There are 9 hidden switches. A switch that is on adds its own fixed numbers to the row, and there is some noise. The rows also spread widely along 12 directions, which tell nothing about the answers.
(in the rows, 128 means zero)
Known rows, each followed by its switches (1 for on, 0 for off):
[125 105 131  95 141  97 146 176  98 112 105 126 173 127 143 132 126 166
 109 135 149  92 123 158 117 155  82]  1 1 1 1 1 1 0 1 1
[ 99 123  28 116 110 142 127 148  82  88 105 173 103 134 134  93  53 149
  94  46 118  79 125  83 134 141  96]  0 0 1 0 0 0 0 1 0
[118 125 118 108  87  94 149 108 136  92 168 140 103  93 119 109 112 134
  86 122  69 163 132  79 156 112 111]  0 1 0 1 1 1 0 1 0
[ 96 170 107  97  98  85 157 104  99 115 130 126 147 137 102  92  80 164
  96 134 141  85 167 115 115 149 137]  0 0 1 0 1 0 1 1 0
[110  58 133  74 161 126 115 148  69 131 115 148 157 129 110 103  76 138
 124 153 113 178 108 121 142 118  93]  0 0 0 1 0 0 0 1 0
[132  99 111 126 137  90 212 135 101 105 117  81 135  72 105 155 103 168
 117  74  91 105 161 112 117 148  68]  0 0 1 1 0 0 0 1 0
[ 86  97  95 102 165 110 104 156 120 105  62 140  85 142 147 130 104 109
 133  59 190 146 110  96  85 143  99]  1 0 0 0 0 1 0 1 0
[152 125 129  96 117  69 140 114 191 123 101 101 100 118 115 159 155 151
 137 108 167 118 176 112  69 117 103]  1 0 1 0 1 1 1 0 0
[ 74  85 127  53 137 126  91 146 126 126 111 109 125 102 156  79 160 111
 154  99 161 159 129 122 149 106  88]  0 0 1 0 0 0 0 1 0
[ 83 150 136 109 144  86 123 127 110 119 161 116 128 125 148  75 105 132
 128 132 116 139 117 123 187 153 115]  1 0 1 1 1 0 0 1 0
[110 149 114 111 163  93 111 184 102  72 122 177 143 140 176 136  91 136
 130 155  69 138 127 123 164 184  51]  1 0 1 0 0 1 0 0 0
[ 68 100 144 118 131  96 138 158 141 109 145 141 135 136 154  78 116 108
 124 123 157 164  84 107 188 142 105]  1 1 1 0 1 0 0 1 0
[205 139 113 111 117 108  97 167 169 140 152 113  94 134 152 135 128 151
 139 125 116 118 121 152 154 139  73]  0 0 0 1 0 0 0 0 0
[187 185 128 112 141  76  98 152 113 136 137 118 131 161 146 135  82 158
 135 178 128  99 124 169 122 176 104]  0 0 0 0 0 1 0 1 1
[125 102 103 116  69 116 148 136 114 110 180 148 114 106 127  96 105 147
  76 120  86 168 113 101 180  99 113]  1 1 1 1 1 1 1 1 0
[158 173 104 104 104  89 147 133 135 101 147 109 135  98 136 138 139 182
 106 128  79  60 170 143 133 147  90]  1 0 1 1 1 1 0 0 1
[129 161 110 142 160  76 108  99 140  80 138 128  90 106 181 141 144  84
  98 119 136 115  90  94 110 117 175]  1 0 0 1 0 1 0 0 0
[ 97 164 110 111 125 104 135 169 101 130 109 126 137 168 146 101  89 148
 110 104 186  89 126 152 127 186 114]  1 0 0 1 0 0 0 1 0
[193  82 131 109 213  77  82 152 154 115 105 102 107 103 150 168 134 128
 181 126 115 118 106 125  98 112  66]  1 0 1 0 0 0 1 1 0
[ 93 192 103 125 163  60 155  97  97  90 120 124 132 136 122 100  68 149
 112 114 134  51 143 100 109 174 135]  0 1 1 0 1 0 0 1 0
[117 135  97 103 133 103 123 150 110  97 138 126 107 108 135 106 104 162
 137  96  77 118 154 113 164 147  55]  0 0 1 0 1 1 1 0 0
[138 119 178 113 175  59 130 119 170 107 139  84 158 101 148 135 176 106
 136 169 147  97  88 136 125 120 142]  1 0 0 1 1 0 0 1 0
[119  56  70 108 131 138 126 172 120 108 137 138 123 101 125  81 105 143
 141  67  94  97 115 106 189 107  66]  0 0 1 0 0 1 0 0 1
[ 93 191 127 107 196  62  97 143 111  87 107 127 129 152 163 107 117 133
 132 124 165  60 127 141 108 181 120]  1 1 0 1 1 1 1 0 0
[134  55 107 103 143 114 149 135 158 113 103 127 109 103  90 139 105 140
 135  88 100 135 141  81 108 104  83]  1 0 0 0 0 0 0 0 1
[135 102 110 136 147 107 167 151 105 127 126  88 108 109 133 134 110 143
 130  80 132 125 116 126 132 142 102]  1 0 0 0 0 1 0 0 0
[129 160 123 109 185  91  95 137  71 132 125 103 125 135 174 113 102 135
 131 136 153 113 105 158 125 155 124]  1 0 1 1 0 0 0 1 0

New rows, each followed by its switches (1 for on, 0 for off):
[ 97 137 131  68 176 102  79 146  88 106 136 118 125  99 171  95 127 129
 150 131  79 151 137 133 170 142  61]  0 0 1 1 0 0 0 1 0
[127  60 140  86 176 119 130 156  94 137  99 126 145 131 109 133  87 150
 135 138 116 164 125 133 118 131  82]  1 0 0 1 0 0 0 0 1
[ 50 112 129 127 167  85 142 149 149 102 121 127 113 137 153  79 117 110
 135  74 179 126 105 100 168 156 107]  1 1 1 1 1 0 0 0 0
[117  98  89 100 136 114 151 125  99  97 123 116 115  80 116 123 107 153
 115  78  76 121 165  96 127 115  81]  0 0 1 1 0 0 1 0 0
[ 62  85 132  55 162 122  88 146  65 141  98 151 139 163 115  56  78 137
 131 126 184 162 111 128 138 132 110]  0 1 0 1 1 1 0 1 0
[150 153  84 162 183  77 106 150 117 115 129 109  85 137 177 122  94 119
 145  79 161  76  76 126 138 158 122]  1 0 1 0 0 1 0 1 0
[151 100 130  87 122  92 126 113 160 178 130  89  80 135  75  98 102 163
 157  96 161 153 152 117 118 110  97]  1 1 0 0 1 1 0 1 0
[136 110 123  38 180  99  47 133 118 101  75 135 123 108 159 138 160 135
 146 130 140 120 138 129  78 109  75]  0 0 1 1 1 1 0 1 0
[ 87  75 128 135 122  85 196 163 163 127 111 114 130 134 113 121 109 135
 131  73 186 127 140 110 141 152  99]  1 0 1 1 0 1 0 0 1
[169 226  97 123 150  78 119  87  59 134 124  94  91 132 152 149  69 165
 106 135 122 104 150 141  73 166 143]  1 0 1 0 0 0 0 1 0
[152  80  82 127 154  95 117 143 135  85 121 181 106 127 116 130  62 139
 129 105  81 123  97  69 146 120  74]  0 0 1 0 1 1 0 1 0
[186 118 113 133 119  93 149 144 164 110 129 112  98 110 118 168 109 164
 110 104  93 114 125 115 117 141  76]  1 0 0 1 1 0 0 1 1
[105 165 170  67 142  90  99 112 131 142 133  83 124 128 150 102 156 136
 132 162 156 153 147 156 124 141 129]  1 0 0 1 1 0 0 0 1
[108 130 104 117 120 115 153 116  40 131 157 133 135 132 101  86  45 162
  91 139  90 149 114 113 160 138 136]  1 0 0 0 1 1 0 1 0
[126  76 135  40 133 110 112 114 108 152 111 119 172 115  96  96 122 153
 135 156 146 123 156 136 109  86 115]  0 0 1 1 0 0 0 1 0
[119 177 115 116 152  83 112 119 100 101 161 114 109 105 155 108  97 135
 133 136  65 132 141 115 158 148 100]  1 0 1 0 0 0 1 1 0
[146 230 102 144 151  52 114  78 110 132 148  77  71 132 153 113  90 135
 129 114 156  87 151 126 101 156 170]  0 0 1 0 0 1 1 0 1
[ 95  58 123  99 143 108 119 133 165 147 114 116 119 142 111  76 140 112
 141  83 223 111  90 113 135  93 151]  1 0 0 1 1 1 0 0 0
[148 125  91 106 163  94 109 140 106 101 116 105  87  89 144 145 115 149
 149  80  77 122 150 111 114 130  59]  1 0 1 0 0 1 1 1 0
[139 146 134 107 172  87 114 104  58 141 128  53 133 100 168 114 141 136
 125 140 178 104  93 166 105 124 162]  0 0 1 0 1 1 0 1 1
[111 168 121  97 155  62 109  96 126 158 132 111  88 151 112  81  77 144
 154 108 162 125 166 116 123 144 123]  1 1 1 1 0 1 0 1 0
[ 91 107 101 151 151  81 184 106  77  82 139 140 174 102 119 116  74 121
  84 138 105  84  96  87 128 122 176]  1 0 1 0 0 1 0 1 1
[151 133  88  99 143 138  91 137  56 112 145  97  92  71 190 123 130 142
 107 107  67 151 103 136 139 109  91]  1 1 1 0 0 0 0 1 1
[ 89 164 105  89 190 107  71 133  55  82 114 109 148 103 210  92 156 113
 110 118 154  56  79 151 128 138 143]  0 0 1 1 1 0 0 1 0
[103 168  69 103  97 135  97 157 101 142 141 117  68 147 154  62  83 167
 124  53 138 119 136 133 180 164  78]  1 0 1 0 1 0 0 1 1
[133 140 129 159 126  79 199 134 106 126 146  69 106 110 130 141  98 145
  97  92 140 129 120 129 123 159 127]  1 1 0 1 0 0 1 1 0
[141 118 129 103 184  91  96  99 143 138 132  50  94  86 144 110 173 109
 153  89 168  91 115 134 104  88 157]  1 0 0 1 0 0 1 0 0
[137 156  99 119 204  79  67 123 172  99 100 110  63 135 156 112 126 110
 170  70 166  66 106 100 111 144 107]  0 0 0 0 1 0 0 0 0
[134 119 140 119 154  66 145 132 131 116  90 104 113 129 136 162 114 138
 120 110 187 135 124 122  77 149 107]  0 0 1 1 1 0 1 1 0
[126  91 154 103 125  96 138 164 128 111 123 112 157 107 170 151 162 117
 106 150 159 158 104 146 121 119 114]  1 0 1 1 0 0 1 1 0
[155 134 128 127 166  58 132 120 143  86 103 142 127 140 118 156  90 136
 105 144 143  89 113 102  73 142 123]  0 1 0 1 1 0 1 1 0
[102 154 109  37 166 106  47 164 128 108  96 126 133 126 169  90 160 150
 166 114 136  69 178 161 119 141  63]  1 0 1 1 0 1 1 0 1
[ 47 173 103  99 152 100  93 130 107  58 122 118  90  89 207  88 162  98
 109  73 135 115 113  98 138 141 116]  1 1 1 0 1 0 1 1 0
[173 120 148 115 136  68 121  97 135 144 166  62 101  87 138 126 150 131
 141 142 134 154 114 131 132  94 134]  0 0 1 0 1 1 1 1 0
[102 179 106 111 122 112  88 163 123  91 147 142 146 150 193  80 137 107
 106 142 165  68  90 148 161 153 149]  0 0 0 0 0 0 1 0 0
[129 107 129 110 152  99 133 174 129 133 111 127 131 155 118 117  88 154
 132 119 154 116 133 143 123 159  86]  1 1 0 1 0 0 1 0 1
[ 95  94 144 115 139  99 182 138  69 151 164  92 199 121 117  78 107 147
 125 164 140 115 111 156 181 130 147]  1 0 1 0 0 1 0 0 0
[123 141 121  96 118  86 105 103 156 113 118  99  76 105 157 129 154 115
 123  97 173 152 136 102  96 111 127]  0 0 1 0 1 0 1 1 0
[119 194 142 127 163  58 137  71 111  73 165  99 115  78 163 132 130 115
 111 167  63 136 129  95 139 140 140]  0 0 1 0 1 0 0 0 0
[160 110 125 125 147  97 130  91 109 123 169 118 137 114 114  97 101 130
  96 163 118 108  76 114 142  86 177]  0 1 0 1 1 0 0 0 0
[ 89 130 128 105 183  74  99 171 145 118  96 116  99 144 173 104 132 114
 162  73 199 117 119 132 129 168  78]  1 1 1 1 0 1 0 1 0
[ 95  88 129  95 114 116 162 168 107 154 112 108 145 145 117  97 106 169
 122  93 185 137 133 150 147 155  83]  1 0 1 1 1 0 0 1 0
[ 92 179  78 122  91 110 142 142  99  99 141 106 111 108 184 101 144 131
  84  66 151  79 129 134 143 149 134]  1 0 1 1 0 1 0 1 0
[137  79 121  78  91 115 143 172 147 101 116 145 169 119 121 133 149 144
 103 144 129 105 133 130 110 108  94]  1 1 0 0 0 1 1 1 0
[145  99  86 111 135 117 111 136 102 128 123 127  81 124 118 111  72 159
 129  77 116 145 122 104 136 120  81]  0 0 1 0 1 0 1 1 0
[ 56 176  88 137 120  92 137 184  95  78 117 176 131 173 175 100  69 126
 102  98 155 108 120 114 158 208 100]  1 0 1 0 0 1 1 1 0
[101 108 151  89 150  78 117 141 122 104 140 144 185 126 151  97 131 107
 134 188 140 125 101 126 156 121 134]  0 0 1 0 0 1 0 1 0
[117  70 108  58 121 165 103 143  67 121 113 140 134 104 137 113 121 138
 100 135 103 184 118 123 126  93  99]  0 0 0 0 0 0 0 0 0
[101  66 116  81 122 112 112 158 170  89 135 167 132 110 116  99 130 122
 125 120  87 138 135  89 157  97  82]  1 1 0 1 0 1 1 0 1
[ 76 205 148  90 165  50 132  93 130  86  97 116 137 134 145 132 139 124
 115 144 163  88 166 117  72 171 151]  1 0 0 1 1 1 0 0 0
[128  84 136  55 152 144  78 165  62 112 105 113 139  88 196 134 179 140
 101 139 131 170  92 163 117 103  81]  1 1 1 1 1 0 0 1 0
[132  69 125  60 154 142 139 152  61 118  85 110 182  95 132 143 146 158
 102 147 125 112 125 154  74 108 102]  1 1 0 0 0 0 0 0 0
[168  98 107 112 166 119  94 166 126  87 105 156 108 122 162 164 119 125
 113 130 107 139  92 114  98 118  86]  1 1 0 0 0 0 1 0 0
[144 127 135 102 106 104 117 139 119 118 139 142 133 132 151 137 117 125
 100 173 124 175 108 129 127 125 128]  1 0 0 0 0 1 0 1 0
[ 97 166 128  80 127 115 124 152  83 134  87 103 135 151 167 120 131 141
 103 118 214 121 143 169  88 174 126]  0 0 0 1 0 0 0 0 0
[144  57 119  86 135 124  99 147 140 123 119 159 108 124 122 126 108 127
 118 125 116 182 101 100 123  91  91]  1 1 0 1 0 0 0 1 0
[157  95 135  85 103 109 104 185 180 132 131 143 144 150 136 119 140 139
 124 147 161 120 115 150 134 123  90]  1 1 0 1 0 0 1 1 0
[108 132  82 137 147 108 155 147 109  88 123 128 114 116 148 111 102 147
 106  72 126  70 109 108 140 153 100]  1 1 1 0 1 0 0 0 0
[124 118 127  91 205 105 118 154  75 102 120 108 175 116 135  98 115 156
 136 139 111  47 105 155 139 150  92]  0 1 0 1 1 0 0 0 0
[138 143 168  92 163  60 138 149 121 119 101 133 159 156 113 157  91 167
 135 178 127 135 149 145 100 184  75]  1 0 0 1 1 1 0 1 0
[144 184 116 115 172  77  87 148 111 114 147 121 112 144 166 101  88 152
 147 132 114  89 112 143 170 176  82]  0 0 1 1 1 0 0 1 0
[126 136 117  78 179  93  67 105 123 110 119 104 102 100 155 110 152 105
 149 120 128 111 119 113 101 101 135]  1 0 0 0 0 1 0 1 0
[ 87 113  97 139 178  92 173  87  44 101 142 120 153  98 115 100  68 129
 102 125  98 101 111  92 132 117 172]  1 0 1 0 0 1 0 0 0
[187 158 112 133 190  73 116 125 106 137 133  85 109 123 147 136  95 152
 151 124 127  75 114 147 108 147 109]  1 1 1 0 0 0 0 1 0
[128 103 107 106 156  94 111 136 133 153 124  94  84 130 110  84  91 160
 152  63 161 111 131 121 133 125  90]  1 1 1 1 1 0 1 1 1
[170 100 105 123 152  80 135 146 162 115 122 119 135 126 110 128 111 157
 139 108 142  48 113 119 109 120  97]  1 1 1 0 1 0 1 1 0
[ 91  64 108 115 133 121 124 164 145 116 142 120 136 109 159  79 151 101
 129  78 169 102  74 119 179 102 123]  1 0 1 1 0 0 0 1 0
[ 78  68  94  83 139 133 137 114  70 108 125 120 138  85 119  79 121 134
 113  94 121 128 118  98 147  86 128]  0 0 1 0 1 1 0 0 0
[ 67 107  81 134 123 137 162 164  33 113 141 113 140 119 158  66  96 143
  84  70 162  97  71 135 176 140 135]  1 1 1 0 1 1 0 1 0
[141 163 130 116 133  97 161  99  61 122 164  96 129  94 136 124  98 170
  94 162  67 149 139 134 137 136 120]  1 1 1 0 1 0 0 0 0
[122 150  90  82 151 111  70 110  86  93 120 162 136 126 154 106 100 141
  93 148 106  88 112 117 111 115 137]  1 0 1 1 1 0 0 1 1
[ 58 132  87 132 125 116 150 148 117  68 135 173 128 136 147  77  79 106
  92  94 118 104 102  77 169 155 125]  0 1 0 0 0 0 0 0 0
[ 94 115 110 109 141 119 123 157  95 100 120 108 110  99 178 116 134 135
 107  79 134 133 101 127 147 143  94]  1 0 1 1 1 0 0 1 1
[121 136 106  84 133 109  88 102  99 112 145 153 124 132 121  83 102 138
 101 158 109 121 120 108 124  95 153]  1 1 0 0 1 1 1 0 0
[ 82 168 137 101 152  86 133 148  92  74 113 133 154 122 176 136 134 137
  94 149 128 116 135 138 119 172 110]  1 0 1 1 1 0 1 0 0
[ 89  73  95  84 146 134 123 141  61 102 132 133 155  93 140  75 122 129
 114 111 112 113 110 115 151  88 121]  0 1 1 0 0 1 1 0 0
[ 82  70 148 108 129  98 174 151 115 135  99 112 155 143 117 108 126 128
 101 108 232 134  92 132 107 131 146]  1 1 0 1 1 1 0 1 0
[149 156  66  93 138 126  71 159 100  86 132 174 116 135 155 104  81 147
 111 119  68  78 117 120 150 147  78]  0 0 0 1 0 0 0 1 0
[141 139  97 114 123 105  83 141 160 123 149 141  50 133 149  97  95 138
 139  85 106 166 118  95 172 133  69]  1 1 1 0 1 0 0 1 0
